The same things were measured in two ways. Each way mixes the same 4 hidden numbers, adds some noise and spreads widely along 2 directions of its own, which tell nothing about the thing.
Some things both ways: the first way, then the second way.
[-11 -21 -10 -11 -12  -1  -1  10   1 -21  -3  10 -12]
[  7  43 -10  -2  10  35 -43  -1]

[-12  29 -37 -19   6  17  -9  12  -5  12  25  -4 -10]
[ 11 -16   7  26 -24  10  12   4]

[-29  23 -10   0 -22  -9   0 -30  30 -10  -2  -4   7]
[-23   0 -14 -20   4  20 -13 -37]

[-21 -44  -8   7 -26 -17   0 -12  22 -11  -5  18 -11]
[  5  72 -16 -27  15  29 -27  -2]

[ -6  15  -8 -27  -1  -8  21  -7   8   1 -28  -2  -8]
[  5  15 -24  21 -15  20 -21 -52]

[-34  52 -26  -7 -17   4   2 -32  16  37   7   2  -3]
[  2 -31   1 -25   6   2  -4 -33]

[ -5 -14 -56 -19   6 -21   8  12   1 -23  18   4   0]
[39 11  4  4 -9  7 -7  5]

[-30  66 -17 -34   5  -6  16 -17  -1  11  -7 -21  17]
[  9 -48 -13  19  -1   7 -15 -58]

[-26 -22 -55 -24   3 -45  19  17  -8   5  30  -5  14]
[ 54   8   5  -2 -21 -18  29  -3]

[-12   1  -1 -11 -19  -4  14 -14  13   9 -21   7 -11]
[ 12  38 -26  -5  12  25 -39 -30]

[-47  21   2   6 -29 -14  -2 -34  27   9   8  -5  19]
[ -7  -8 -20 -26  24  12 -13 -22]

[-39  36   6 -33  -1   2   5   9  -7  17   5 -20  13]
[  2 -32  -3  10  -2  21 -29 -36]

Other things, the second way, with their names:
<156>: [-10 -35  -1 -16  -4  -2  21 -28]
<477>: [-23  43 -18  10   3  43 -31  -1]
<73>: [ 18 -29   8   1 -19   8 -15 -41]
<581>: [ -3  26  -5   4  -3  39 -36  -7]
<93>: [  2  34 -30  -6   0  13  -9 -53]
<54>: [ 34 -23  18 -13  -7 -12  21   5]
<569>: [ 27  29  -9   8 -10  11 -12 -18]
<302>: [ 51  45 -26  16  -3 -22  31   1]
<160>: [-57   9 -16 -31   6  35 -13 -30]
<573>: [-32  29 -10  -6  -7  47 -36 -27]
<377>: [  7   0 -23 -22   7  -7  15 -49]
<506>: [ 47  46 -19  32 -15   8  -5  -1]
<75>: [-10  55 -16 -32   4  27 -26 -26]
<317>: [-27  13 -28   1   4  29 -18 -36]
<552>: [ -7 -11  -5   1 -12  25 -22 -39]
<508>: [  3  68  -4 -15  -9  52 -66 -18]
<248>: [  1  53 -25   5  20  28 -21   9]
<197>: [ -4  25 -25 -12   2  12  -5 -38]
<210>: [ 18  66 -62  -2  18 -10  14 -43]
<502>: [-26  10   4 -21  -7  35 -20 -25]
<200>: [ 25 -20  -6  -6   0   5  -9 -26]
<143>: [-67  -3  -4 -26  -6  49 -18 -36]
<46>: [ 13  33   4 -16 -13  21  -7  -3]
<423>: [ 50  -3  -6   6   4   4 -25 -13]
<543>: [  8  22  14  -5 -16  25 -14   9]
<35>: [-45   3   3 -18  -9  61 -56 -33]
<58>: [ 20 -15  -7   9  12   4  -6   1]
<2>: [-26 -44   2 -23 -12  11   2 -52]
<232>: [ 38 -28   4   9  -1  16 -43 -29]
<62>: [ 14  -7  -6 -23   5   0  -6 -27]
<234>: [ 13  36 -30 -18  10  11 -28 -40]
<488>: [ 18  -8  -6  -6   3  12 -24 -27]
<207>: [ -5  33   5  -3  -6  43 -36  12]
<422>: [ 18  19 -34  11  -8 -10  20 -45]
<23>: [-40  58 -31 -19  13  37 -13 -11]
<270>: [ 39   2  -1  11  -9   1  -4 -14]
<503>: [  9 -11 -23   4 -10  -3   5 -62]
<329>: [-19   7 -45  -4  27  19 -21 -42]
<66>: [-19   4  -4 -14   5  51 -68 -43]
<10>: [ -3   9  13 -10  -8  29 -18   3]
<20>: [ 42  31 -22   7   2  -7  15  -3]
<576>: [-12 -69  -6 -16   0 -10  25 -52]
<545>: [  1  17  -8  -9   1  12   3 -10]
<355>: [  3 -18   8   5 -18  38 -57 -52]
<34>: [ 24   2   5  13   7  17 -19  12]
<149>: [ 34  -9  -2  -6   1  10 -25 -24]
<168>: [  9  24  -1 -11  -8   8   5  -2]
<132>: [-33  13  -9 -30   0  42 -45 -48]
<583>: [ -6  65 -17  -1  -3  43 -39 -13]

Some of these things the first way, each followed by its name:
[ -8   6 -35 -22   6  -4  -8  11  -2 -19  20  -2   2] -> <34>
[-24  35  10 -18 -10  20   4 -10   4  33  -7   0 -13] -> <552>
[-28  27 -25  -8 -13  -4   8 -26  13  23   9   1  -1] -> <62>
[-10 -18 -14  -8  -7  15 -14  20  -3 -13   4  12 -14] -> <207>
[-26 -15 -11 -13  -9   0 -10  13   1  -8  14   4   0] -> <10>
[-46  16 -11 -24  -4 -22  12  -4   3  18  12 -11  20] -> <200>
[ -4 -36 -53 -11   2 -31   7   9   6 -51   8   4   0] -> <46>
[-15  20 -29 -21  -2 -15  13 -11   9 -11  -3  -5   6] -> <488>
[-22 -23 -53  -3 -11 -33  16 -17  18  15  11  11  -4] -> <302>
[  5 -33  10 -14  -9  17  10  15  -3   3 -28  21 -32] -> <508>
[-12  -7   6   1 -20  25 -14  -8   8   2  -7  15 -23] -> <477>
[-50  11 -22   2 -27 -41  21 -45  34  13   1  -7  25] -> <377>
[-26 -10  -1  25 -45   8 -16 -39  32  -8  -5  21  -9] -> <23>
[-56  14  40   3 -37  18 -23 -15  11  16   2   1  10] -> <143>
[-29  36 -24 -11 -16  15  -6 -15  12  35  20  -5  -7] -> <58>
[-32  16  10  -8 -25  -5  -1 -23  16  -5 -10  -5   7] -> <317>
[-10 -19 -46  -2 -12 -20   2 -10  15 -23  12  14  -5] -> <168>
[-21 -10  12  -9 -18  -2   0   3   4 -19 -12   1   2] -> <573>
[-19  25  32 -10 -19  38 -17  -1   4   9 -17   4 -12] -> <35>
[-28  -3 -15   0 -25 -20  15 -27  21  -6  -5   2   6] -> <197>
[ -5 -32  -7  -3 -15  -3   4   4  10 -22 -20  14 -14] -> <583>
[-20   0 -37   1 -13 -15   0 -15  20 -10  12   5   0] -> <545>
[-14  -8 -12   8 -26  13  -6 -16  18  -7  -8  17 -22] -> <248>
[-55  27  25   2 -39  -4   2 -47  30  23 -12  -1  15] -> <329>
